The rows are grouped in 4 different ways at once. Each group adds its own fixed numbers to the row, and there is some noise. The rows also spread widely along 16 directions, which tell nothing about the answers.
Known rows, each followed by its group in each grouping:
[  9   7  -6  -5   7  -6 -11  -4  19   2   3 -20  -2 -22  -8   9  10   3
 -14  13  -5   5   5 -16  -6   1 -11] => k_617 B zulo (2)
[ 13 -14  13  13   0  21  12  12 -16   2 -14   1   9  17 -14  19  -8  17
  13 -18 -11 -18  15  14   9  18  10] => k_546 F Zafaf (0)
[  8 -15  13  18  22   1 -31   2  -7   2   2  -7 -21   1 -16 -22  13  -4
  -8   8  -7   3 -15  -2  -8 -22  11] => k_128 E Zafaf (3)
[ -9 -13  -1  -6  14 -20  -3   5   1  -4  -8  -8 -20 -19 -19  24   7  -9
   1  16   3   7  13   6  -7  -2 -13] => k_128 M zulo (1)
[ -6  22  12   5   1  41 -22 -35  -2  45   3 -26   2  -2   9   7 -29  -6
  12 -19  -4  -2  23   6 -16  -6  -4] => k_546 L Niza (0)
[ 32   1 -15 -40 -23  27  12  -4  -6 -32   9 -12 -32 -39   8  39  -8  -2
 -38 -12  -6  41  47 -24 -14  11 -34] => k_617 B Niza (1)
[ 13  18   5 -25  27  36 -15  40 -32 -28   8  30   1 -58  16   7   6  29
  -3 -26  21   3  42   2 -18  -2 -28] => k_128 S Zafaf (2)
[ -7  14  14  11   4  -5  -7   6 -25  17  -6 -11   1  -9  -6 -17  11   5
   7 -19 -11 -15 -15 -16   2  -2  -4] => k_128 M Niza (3)
[ 15 -45  32  -3  -9   5 -10  -8 -21  39 -23  -3   0  27 -31  11  16  25
  28 -23  -2   5  -3   6 -10  19  33] => k_617 E zulo (1)
[  2 -20  13  -4  -9   4  -5 -18  -8  25 -25   9   9  21 -21   9 -14   0
  24 -45  24  -3  13  -1  -2   3   9] => k_617 F Zafaf (1)
[ 33   8  -5 -20 -28  -5   0   0  -9  15  12  13  -8 -17  23   2  26  -9
  -4  -4 -33  18  26  -8 -22  21 -27] => k_617 L Zafaf (3)
[ -2 -15  -3  -6  -2 -27  16  -1  -6  -7 -12  11  -3  14 -17  -7  28 -14
   7  21  -4  19   3   3 -10   7  11] => k_546 S Niza (3)
[ 12   7   6   7   7  12  23   6 -39   2 -13  -1 -24 -17  -3   3  -2   2
  -7 -17   4  16  47  12 -22 -15   0] => k_617 S zulo (2)
[  7  -4  -8  -7  16   7  17   0  53  35  14 -11   6   9 -37   8   3  31
 -26  -8  -3 -27  39  -8  -9   4 -10] => k_128 S zulo (1)
[ 28 -36  13 -48  -7 -37 -22  -5  25  29  -5  18 -26 -13 -34   6  47   5
 -20 -15  12   9  22 -19 -17   4  -7] => k_128 L Zafaf (2)
[ 11  12  -5  13  -1 -37  14  35 -29   4 -20  16  12 -25  -5  18  14  13
  15 -17  -8 -45   4  -3  18   9 -20] => k_546 E zulo (0)
[-20   6  -2  -3  26  30  -3   5  21  -1  18  22   4 -10  -1 -17 -23  -6
  -3 -31   1  -2  37  15 -24  16 -46] => k_546 S zulo (0)
[ 11  -4  12   1  19  25 -30  15 -24  36  10   7 -21 -15  -2   1   2  20
  16 -10  -6 -15  22  11 -15  -4   2] => k_617 L Zafaf (1)
[ -6  22  13 -12 -12 -14  22  -2  18  16   3  11   7   7   2 -13  24  -3
  -9  -1  -7 -11   7  -8 -20  11 -23] => k_128 E zulo (3)
[  6   1  -7 -22 -26 -35 -11 -22   3   1 -37 -19   5 -15 -19  31   5 -14
   0 -10  13  -8   6 -20  20 -18  14] => k_546 E zulo (1)
[ 16 -19  -5  -4  -5 -30  -1   1   7  -7 -21   6  15 -10 -27 -10  14  -5
  -8 -46   2  -2   7 -21   4   8 -13] => k_546 L zulo (3)
[  6  -1 -24  -6 -16 -48  30  10 -16 -22 -12   1 -21 -13  -4  23  20 -27
   6  37 -12  23   6  -9  -7  16 -22] => k_617 L zulo (2)
[ 17 -23   0   7 -13  -3   3 -10  -9  -6 -16  17  16   9  12  32 -18 -16
  24 -12   3  20  11  13  -8  15 -27] => k_128 S Niza (1)
[-26   6   8  -5  21 -11 -23   8 -27  -4   7 -11 -40 -24 -12 -26  20 -17
  -6  20 -10   4 -12  -9  -7 -18   4] => k_546 S Niza (3)
[-19  25  -5 -18   2 -14  17   0  -4  26   7  -5 -23  -8 -17 -38  38  -5
 -13 -21  -9   1  31 -15 -25   2  -4] => k_617 L Zafaf (1)
[ 29  15  11 -21   1  19 -12 -15  41  -4  -7  29  33   9  12   4  20   4
 -12  19  20   6  26  10 -17 -24  17] => k_546 L Niza (3)
[ -4  15 -29   0  27   8  25   6   8  19  -5   2  21  -5 -33   2   3  23
  10 -12  26  -2  46  -3 -20   0   7] => k_546 L zulo (1)
[ 10 -16  -6   0  21  20 -25 -25  19  22   7   1 -13   1 -11 -10 -11 -15
  -7  -1   6  25  40  14 -29 -22   1] => k_617 L Niza (3)
[ 63 -17 -10  11 -19 -18   3  -7   3  27 -15 -11 -21  -5 -20  41  -5   2
 -23  -3 -15 -13  34  -6  14 -25  10] => k_617 F zulo (0)
[ -6   1 -17  18  21 -13  37  21 -11 -23   1  -2   6  -9 -10   2   7   4
   0   5  -3   7   7  -7 -13  21 -31] => k_617 L Niza (3)
[-41  -2   9  22  17 -13 -10 -18 -24  -7 -15 -34 -35  -4 -13  -1 -18 -40
   5   4  -3   2  -7  12  -2 -15  -7] => k_546 E Zafaf (0)
[ 28  -4   8  39  12   6  32   3 -28   5 -29 -21  -5  -1 -19  12  -8  15
 -19 -51   5 -11  45   9  -3 -20   9] => k_546 L Zafaf (1)
[-17  -7  36 -21  -2  -8  -5  -2 -18  31  -7  24 -36  11  -3  -3  23  -7
  13  12   6  -7  16  20 -21 -11  11] => k_617 S Niza (1)
[  9  -1 -18   2  -4 -26   8 -11 -35 -17 -22 -35  -9 -38  -4  36   3 -22
  -3  -2  -5  30  24  -5  -1  -7 -11] => k_128 F Zafaf (3)
[ 22  -7 -27  28  17 -24  16  20 -16  -7  -7   8 -13 -10 -19 -23  19  -9
 -11 -18 -18   6  30   1  -6  -6  -9] => k_617 L Niza (0)
[ 10  18 -25  22 -18 -22   6  -1 -18   9 -23 -47  -6 -13 -12  -5   8  -9
 -11 -20 -52 -24  23  -9  35 -16  22] => k_617 M Niza (1)
[ 32 -12 -10  -2 -26 -22   4   3   7  14 -11  -7 -23  16 -26   4  13  -4
 -13   9 -35 -20   6 -16  27   0  26] => k_546 F Niza (2)
[ -5   7  -9 -37 -10  -3   1 -18  32  32  -2 -11 -18   0 -21   9  15  -5
 -15   2  -8 -13  58   6  -7  -8  14] => k_546 L Zafaf (1)

New rows, each followed by its group in each grouping:
[ 10 -42  12 -13   3 -19  -7  -7   9  -4 -19  29 -23   2 -28  22 -17 -17
  -5 -38  44   1  16  -5 -10  -8 -27] => k_546 L Zafaf (1)
[ -4  32 -19  -1  -6 -34   3  -5 -19  32 -25 -21  44 -29  -9   2  23  13
  26 -31   4 -10   9 -22   1   9  -1] => k_128 E zulo (2)
[  0  -7  -1 -10  12   1  10  -3  -1  -9   0  22 -18  -8 -22 -22   6 -10
 -15 -34  31  34  18 -15 -35  -1 -21] => k_546 E zulo (1)
[ 15  -8  -1 -15  -4   5 -11   9  15 -13  -8 -13 -13   7 -17  12  21   4
 -12  24 -24 -16  22   7  16 -13  29] => k_128 L Zafaf (1)
[  8 -12  20  22  -4 -30  27  18 -50  11 -26  -6 -29  -4 -21  20   5   4
   1 -32  -4 -28   5  -2  12   1  -7] => k_617 F Zafaf (0)
[ 18  -4 -22 -17 -16 -11 -25  -1  19   7  -6  -1  -4  11 -26 -19  21  -5
  -2   2 -18 -13   1 -26  21 -13  31] => k_617 L Niza (1)
[  2  -9  25  -3  -8 -11  20 -25  13   2 -37 -18  14   8 -16  16   4  -5
 -15 -34  12  -4  33   8  -7 -12  -2] => k_128 L zulo (3)
[ 19   2 -14  -2  -3  23 -24  13 -14 -14   0   2  24   1 -12 -43  21  11
  14 -34 -17  19 -14 -30   1  23  18] => k_546 L Zafaf (2)
[ -8  21 -20  -2   0  -5   5  16 -18 -39   3   3 -15 -31  18   8 -12 -21
  -1   6  -5   6   3 -10  -3   9 -44] => k_617 E Zafaf (2)
[ -4 -25  32   7   9  -5 -16 -12  17  -9 -10  29   9  24   2   6  -5 -17
  12   1  26   8 -22  12 -16  -3 -20] => k_128 S Niza (1)
[ 14  13 -11  39   2 -14  18 -18  19  33 -24 -10  30   8   6  45 -32  -7
   9  -3  -3 -38  44  32  12 -18  -5] => k_546 F Niza (1)
[ -9   7   5   8  18  35 -21  -9 -15  -9   0 -24  -7 -13  -1  -6 -10  -7
   1  -3  -9  20   9   6  -9  -2   5] => k_546 B Niza (0)
[  3  -8  -9  -3  11   0   4 -11  13 -17  -6  -2 -12  10 -14  14   1 -18
  -8  42  12  20  23  11 -11 -28  11] => k_128 S Zafaf (3)
[  8   5 -10  -8 -14   4  24   5 -11   8 -11   9  -6  -8  -3 -14   1 -11
  -9 -59 -33  -8  69  14  -5  17 -20] => k_546 L Niza (0)
[-10  15  12  16   8 -13 -31  -8 -22  24  -8 -10 -34 -18  14   7 -14 -33
  13  10  -4 -17  11  18  -6 -31 -13] => k_128 L Zafaf (2)
[ 27  17  -8  -9 -15  -4  -7  -9  19 -11 -18   8   3  12  -8   1  13  -8
 -16  13  12 -10  15 -12  14 -47  35] => k_617 S Zafaf (1)
[-12   8  17 -11   2  -5   6 -13  -2  10  -7 -26 -25 -21  -2  16  12 -12
 -22  -7 -18  -2  41  16 -10  -4 -12] => k_617 F Zafaf (0)
[ 20  -1  10  11  -3   5   1 -15  31 -21 -13   5  12  22   0  15 -10  -5
 -19   9  19  -4  -9  -7   2 -22  -2] => k_617 E Niza (1)
[ 10 -12   7  -2  19  -4   5  13  -6   1   4  12 -26 -11 -19   0  13   9
 -18  -5   9   0  15  -7 -13  -7  -9] => k_546 S Niza (1)
[ 15 -13   8  -6 -14 -31  11 -20  33  15 -24  -2  -2  20 -25  14  14  -6
 -19  -9   9 -18  17  -7   6 -18   8] => k_617 L Niza (1)
[ 23 -20 -13  39   0  -4  15  -3  -1  34 -13  -2  -5  35 -20   6 -17  -9
  16 -13 -26 -21  37  28   4  -2   5] => k_128 L Zafaf (0)
[  9  37  28   3 -33  -4  26  -8   9   8  -2   6  -1  11  34 -16  17 -16
 -22 -21 -29 -16  11  -3 -14  10 -33] => k_617 L Zafaf (2)
[ 29  -6 -10  29  15 -15 -13  -1  -7 -24 -15  -2  -1   4  -8  -9  15 -17
  -5  23   7  25  -9   0  -3 -35  21] => k_128 S Zafaf (2)
[ 14  15 -17  -3  -1  15 -11   2 -26   1 -11  -2  25 -11  -1  10   6   8
  28 -12   6  15  14  -7  -2   1  16] => k_128 F Zafaf (1)
[-14   6   9   3  -4   4  -3   2  -5  -1 -13 -12  11  11 -10 -26  15   2
   7 -20 -23 -13  -4  -2   7  18  13] => k_546 E Zafaf (2)
[ 15  10   3  -7   3   1  -6  12 -31   4 -14  18 -10 -28   8  25  -7   1
   7  -3  10 -17  37  13   3 -26   0] => k_617 F Niza (3)
[ 33  -9  -1  35   6   6   0 -35  10  27  -5  -9   1  20  -5   5 -15 -12
  -9 -10  16  29  15   1 -27 -28   2] => k_617 S Zafaf (1)
[  2  40 -24 -31 -17  -6  10   7  10   9   5   8  -5  -7  -1  -3  29  -3
   1  35 -13  -4  21 -15  -2   2  13] => k_546 M Zafaf (2)
[ -9   9  27 -41  -5  -4  -1  -4  47 -18 -27  34  24  15  -5   9  16   5
 -12   8  36 -32  21   8   8 -25  14] => k_617 S Niza (2)
[  8 -29  18  23  19  -1 -18  15   9 -13  -3  32  13  11   3  14 -13  -4
  18  -7   5 -10 -18  19  -2  20 -28] => k_546 F Zafaf (1)
[ 13 -15  17 -21  -8 -15   2   0   2  18  -6  37   3  28 -20  10  24  10
  19  28  35   1 -23 -18 -13  -4  13] => k_128 S Niza (3)
[ -6 -20  38 -14  -2  -6   0   3   7  45 -13  14  -4  23 -42 -21  15  27
   8 -45  14 -28 -10 -19  -6  14   8] => k_617 M zulo (2)
[-35   7 -15   4  33   1 -12   8  -9 -12  17 -28  -6 -32  -3   8  -2  -5
  10  27 -11   8  -4   1 -14  18 -33] => k_128 E Zafaf (3)
[ -9 -14  -6  16  23  18  13  25 -19 -37   5  -7 -19   9 -28 -10  -9   5
   0  10   0   5 -18 -15   2  13  -1] => k_546 B Zafaf (3)
[-12   9  10 -12  -8 -18  28 -16  28 -28   8   4 -18  15  -8 -30  26 -35
 -36  -3   2  34 -16 -30 -28  13 -43] => k_128 L Niza (0)
[-26  10 -18   4  -1   2  63  14 -32  11   4   9 -12  -5  -3  23 -39  -1
  21 -28   6 -13  39  -4 -19  38 -65] => k_617 L Niza (3)
[ 40   5 -19   6 -11 -26  14  -4  -9   1  -9  -7 -35  -4 -16  22  11 -10
 -18  33  15  15   4 -28  -3 -30  12] => k_617 B Zafaf (2)
[-24 -25   3  23  18 -30 -11  -4 -20 -10 -22 -21 -10  -9 -15   0   2 -27
  17  -7  -8  12  -3  16  -2  14  -8] => k_546 B Zafaf (2)
[ 14  16  -6  17  37  12   1   6  21 -21   1 -15   9 -20  -8 -10  16  15
 -38   3   4   3  25   3 -13 -18   2] => k_546 E Zafaf (2)
[  9  31   3   7   3  34  -7 -27   7  30   8  -2   4   4   6 -12 -18  -3
  -8 -16  15   4  22  -9 -21 -28  -3] => k_617 S Niza (0)
[ 21  19 -15   2  -5 -15  22   7  -3  35   6  17  19  -7  -9 -11  18  15
   8 -23   6  -4  12 -29 -22  13 -24] => k_617 L zulo (3)
[-15  15   1  21  16   1   0  29   8   0  -5   8  24  17  -5  -6   7  17
  24  13 -14 -51 -12  10  20   5   9] => k_617 M Zafaf (1)
[ -5  15   6 -36 -31  40   2 -34  57  -7   0  -4  14  34   5   0  -3 -18
 -15   8 -20   9  32   8  -5   7   8] => k_617 M Zafaf (0)
[ 15  17  -7  -3   9  26   6   5   6   4   5  14   8  -3  -6 -24   0  12
  -9 -37  11   1  32 -13 -19  -1 -11] => k_617 L Zafaf (2)
[ 16  16 -19 -16 -14  62 -14   8   0  18  29  32 -14  26  10   4 -37   4
  27  32 -10 -15  18   2  -5   1   9] => k_546 E Zafaf (3)
[ 58  32 -18  22 -29  -7   4   4   7  40  -5   8  23   1   6  18 -19  18
   3 -19  -1 -46  -3 -39  19 -14 -12] => k_617 L zulo (2)
[ 14  32  11   0  11  36 -18  -7   1  -4   7 -19  -1 -19   5 -15   4  10
 -26  -6  -3   8   4 -19  -8 -17  11] => k_546 F Niza (2)
[  6   1 -16  22 -18  -4  29  13 -12  -3 -30   9  11  25 -17   1 -27  -5
  13 -46 -17 -50  32  10  34   4   1] => k_546 E Zafaf (0)
[-25  10 -12  -4  -6  16  24   8 -14 -12  -5  -3 -20   3   0  -2 -18 -18
   8  -8 -25  -4  39  17   1  11 -10] => k_617 M Niza (1)
[ 10  -7  -3  15 -13 -11  23  17  -7  25 -12  20 -24  23 -25 -14  -7  -7
   5 -26 -24 -37  27   7  12  -1   0] => k_617 M zulo (0)
[ 32 -21   5 -20   2  -6   0  -1   5 -17 -13   8 -20 -28  -5  18  24  -4
 -37 -19  -6  19  63  21 -16 -10  -9] => k_617 E Zafaf (0)
[-38  30 -12 -31  -7   8  -3 -26  10  30   5 -32  -3   0 -13   0   2  -8
   9  27 -10  -6  19 -11  -2  -4  18] => k_546 S Niza (3)
[-18  20  -9 -27 -10  10  -2   1 -12  28  14   2 -26  -4 -18 -21   1  -1
   6 -21  -3  -7  10 -32  -6   9  -4] => k_617 F Niza (1)
[ -2 -18 -17 -17  -3 -25  26  26 -31 -36   1   8 -36 -19 -22 -12  25 -15
 -13 -11 -18  27  12 -19  -6  25 -23] => k_617 F Zafaf (3)
[ 24  -9 -11  12  -6   3   1   3 -23  -3  -9  -8 -11   7 -10  27  -9   3
  17  33   0  17 -17 -14   5  -2  14] => k_617 M Niza (2)
[ -3  17   3   1   6 -20 -26  -3  -2  28   0   8  -2 -23   7  -8   6 -12
   9  -2   2 -10   3  -4 -11 -13 -18] => k_617 S zulo (2)
[  1  23   0  14  -7  -4  35  -8 -19   2 -10 -14 -10  -2   5  10   6 -13
  -7  -4  -5  16  20   1 -17   0  -8] => k_546 M Zafaf (1)
[ 13  17   2  19 -20   5  20 -25 -28  -4 -24 -24  -1  -3   0   0 -14 -18
 -11 -42   4  25   4 -23  -4 -13  -8] => k_617 M Niza (0)
[ -1 -22  19  29  24 -43  -4  -6 -29  -6 -31 -35 -12 -25 -15  40  21  -8
   2  27   4  15 -15  16  -8  -9   1] => k_546 E zulo (0)
[ 20 -17   3 -17 -25 -31  11  -6   9  50 -15  18 -12  20 -23   7  29   1
  11  -5  -9 -12  31   4  -8   5  18] => k_617 B zulo (1)
[-10 -23   1   6  16  11   7  15  -1   5  17  18 -33  27 -34 -33  -3   0
   3 -13   1   2 -10 -17 -17  17 -14] => k_617 L Niza (1)
[ 11  -8 -17  10  19  -4  -6   5  -5 -24 -12   4  11   2 -18  -7  18  -6
   6  28   3  22   2   4  -1 -13  32] => k_546 F Niza (3)
[ 34  10 -13   5  13   5  -6  -3 -27  24  -8   6  -2 -29  -5  13   6   9
   4 -14  23  18  39  -4 -23 -26   2] => k_617 L Niza (0)
[-11  18   6 -10   8  23 -13 -20   6  27  -3 -11  -2  -3  -5  -5  -6  -4
  -1  -7   4  -6  40  12 -12 -23  15] => k_617 F Zafaf (3)
[-14   3   8   2  31  -6  -7  32 -35 -30  -1 -15  -3 -37  -2 -16  55  13
   2  19 -24  25  -3   8 -17  13   7] => k_617 S zulo (1)
[ 14  -9 -30   8   1  -3 -17   1 -26  -1   7  -9 -35 -22   3  -9   6 -28
  -1   9 -43  33  30  12 -11   1  -1] => k_546 E Niza (1)
[ 16   3 -33  -8 -11 -19  12 -11 -16 -11 -16  -5 -18 -17 -22  -6   9 -29
  -8 -16   5  40  35 -18 -13 -15  -1] => k_617 L zulo (0)
[ 18 -16   2   4  13   5  12   7  20  11  -3 -19   5 -12 -31  18 -13  32
 -29 -52   2 -30  33 -16   7   8 -27] => k_128 S Zafaf (2)
[  5 -19  43   0  22  -7 -30  12 -25  -7 -13 -10 -22 -15 -11  30  28  11
   2  33   4  -4 -24  10   2 -10  20] => k_546 F Zafaf (0)
[ 12  13  27  21   7  11 -23  14 -20  32  14  19 -12  11   2 -31   9  10
  11 -10  -5 -24 -38 -21  -8  -5  -7] => k_617 L Niza (0)
[ 12   7   8 -42 -44 -11  -9  -2 -31  17 -19 -14 -34 -19  -6  35   0   2
   0  -5  -9 -27  12 -29  28 -11  11] => k_617 S Niza (2)
[ -5  -5  18  -3  10  24   6   5  31 -24  -9  -2  25  16 -12   9  -3  13
  -9   6  -4 -19   5  10   9   9   7] => k_546 F zulo (3)
[ 11 -19  29   6  15  14  -6  15  -1  10   0  24 -13  37 -22 -25  24  14
  10   8   7  -2 -13   4 -18   2  21] => k_128 L Zafaf (2)
[  3 -26  28  20  43  28 -25   5  -8 -19 -11 -35  -6 -27 -14  26 -14  20
 -19 -24  -1  -5  18  20   4 -11  -3] => k_128 F Niza (1)
[ -1  11  14 -34 -36  -7  26 -14   2  -7 -22  26   6  12 -10   1  -6 -12
   2 -47  39   6  -1 -39 -10  15 -25] => k_546 L zulo (2)
[  0  -5   6   0 -19 -73  22  -7 -13   6 -31  -4 -14   3 -22  17  36 -24
  -3   8   6  -7 -15 -16   7  -6  -1] => k_546 S Zafaf (0)
[ 10 -10 -16  -8   6  14  19  -5   9 -27  -7   3 -27  -7 -12   9 -21 -17
 -27  -9   6  19  59  13 -12 -14 -18] => k_128 E Niza (2)
[ -9  -2  17 -16  10 -21   8  12  24   2   0   7 -44  -6 -31  -3  16  -3
 -38   6   1 -36  17  -4   1 -17 -10] => k_546 E zulo (0)
[ 26  10 -25  -1 -27 -28   1   0 -17  -1  14  18 -14 -10  10 -17  15 -28
  -1   2 -14  27 -21 -43 -12   7 -33] => k_617 S Zafaf (3)
[ 19 -26   2  -8 -17   2  -6  -8 -22   7 -22  -3 -18   7 -13  37 -13  -5
  13   0  -2   2  23   8  10  -9  20] => k_546 S Niza (1)
[ 10  -9   5 -12 -23 -38  -4   0  -1   1 -17   4 -14  -7 -12  -1  18 -18
  -8 -24 -12  -7  -8 -23  11  11 -14] => k_546 M Zafaf (2)
[-17 -13   2 -27  -5  24   2  30 -42  -6   8  33 -39   1 -13 -23  -4  -4
  24 -26 -11   3  22   1 -12  23 -13] => k_128 S zulo (1)
[  8 -37  10  23   0 -22  28   0   2 -10 -28  -5 -16  23 -37   6 -10 -10
 -17 -36  -2  -9  14   4   9   0  -5] => k_617 F zulo (1)
[-16  -3  30 -24  -8  -7 -38  -2 -40  30 -27  -1 -15  -9 -12   2  24  -2
  36  -2  -6 -14   5  14   7 -11  40] => k_617 F zulo (0)
[ 38   8  37  -6 -36   6 -18 -38  11  16 -20  -7  20  17   4   8  -2   5
 -16 -32  26   2 -37 -47   3 -20   5] => k_617 S Niza (2)
[ 10 -16  -4  22  12   2  11   1  17   8  13  23  23  32 -14 -23  12   2
  17  -3   1  25 -22 -10 -26  36 -23] => k_128 B Niza (0)
[-27   1  13  12  16 -21  19 -14 -11  -2 -18   2   0  -2  12  11  13 -29
  16  21   7  31  27  42 -38  -2 -14] => k_617 S zulo (1)
[ 26  -1  21 -35  -7 -12 -38  15   7  22   8  -7 -19 -31  -8  29  35  30
 -20  11 -14 -37  -6 -26  15  -6   5] => k_546 S Zafaf (1)
[ 29 -10 -13 -32  -2 -14 -29  -6  11  15  -1  28  20 -25  -7  25  23   4
  14   6  19  26  10 -13 -13  12  -6] => k_546 F Niza (0)
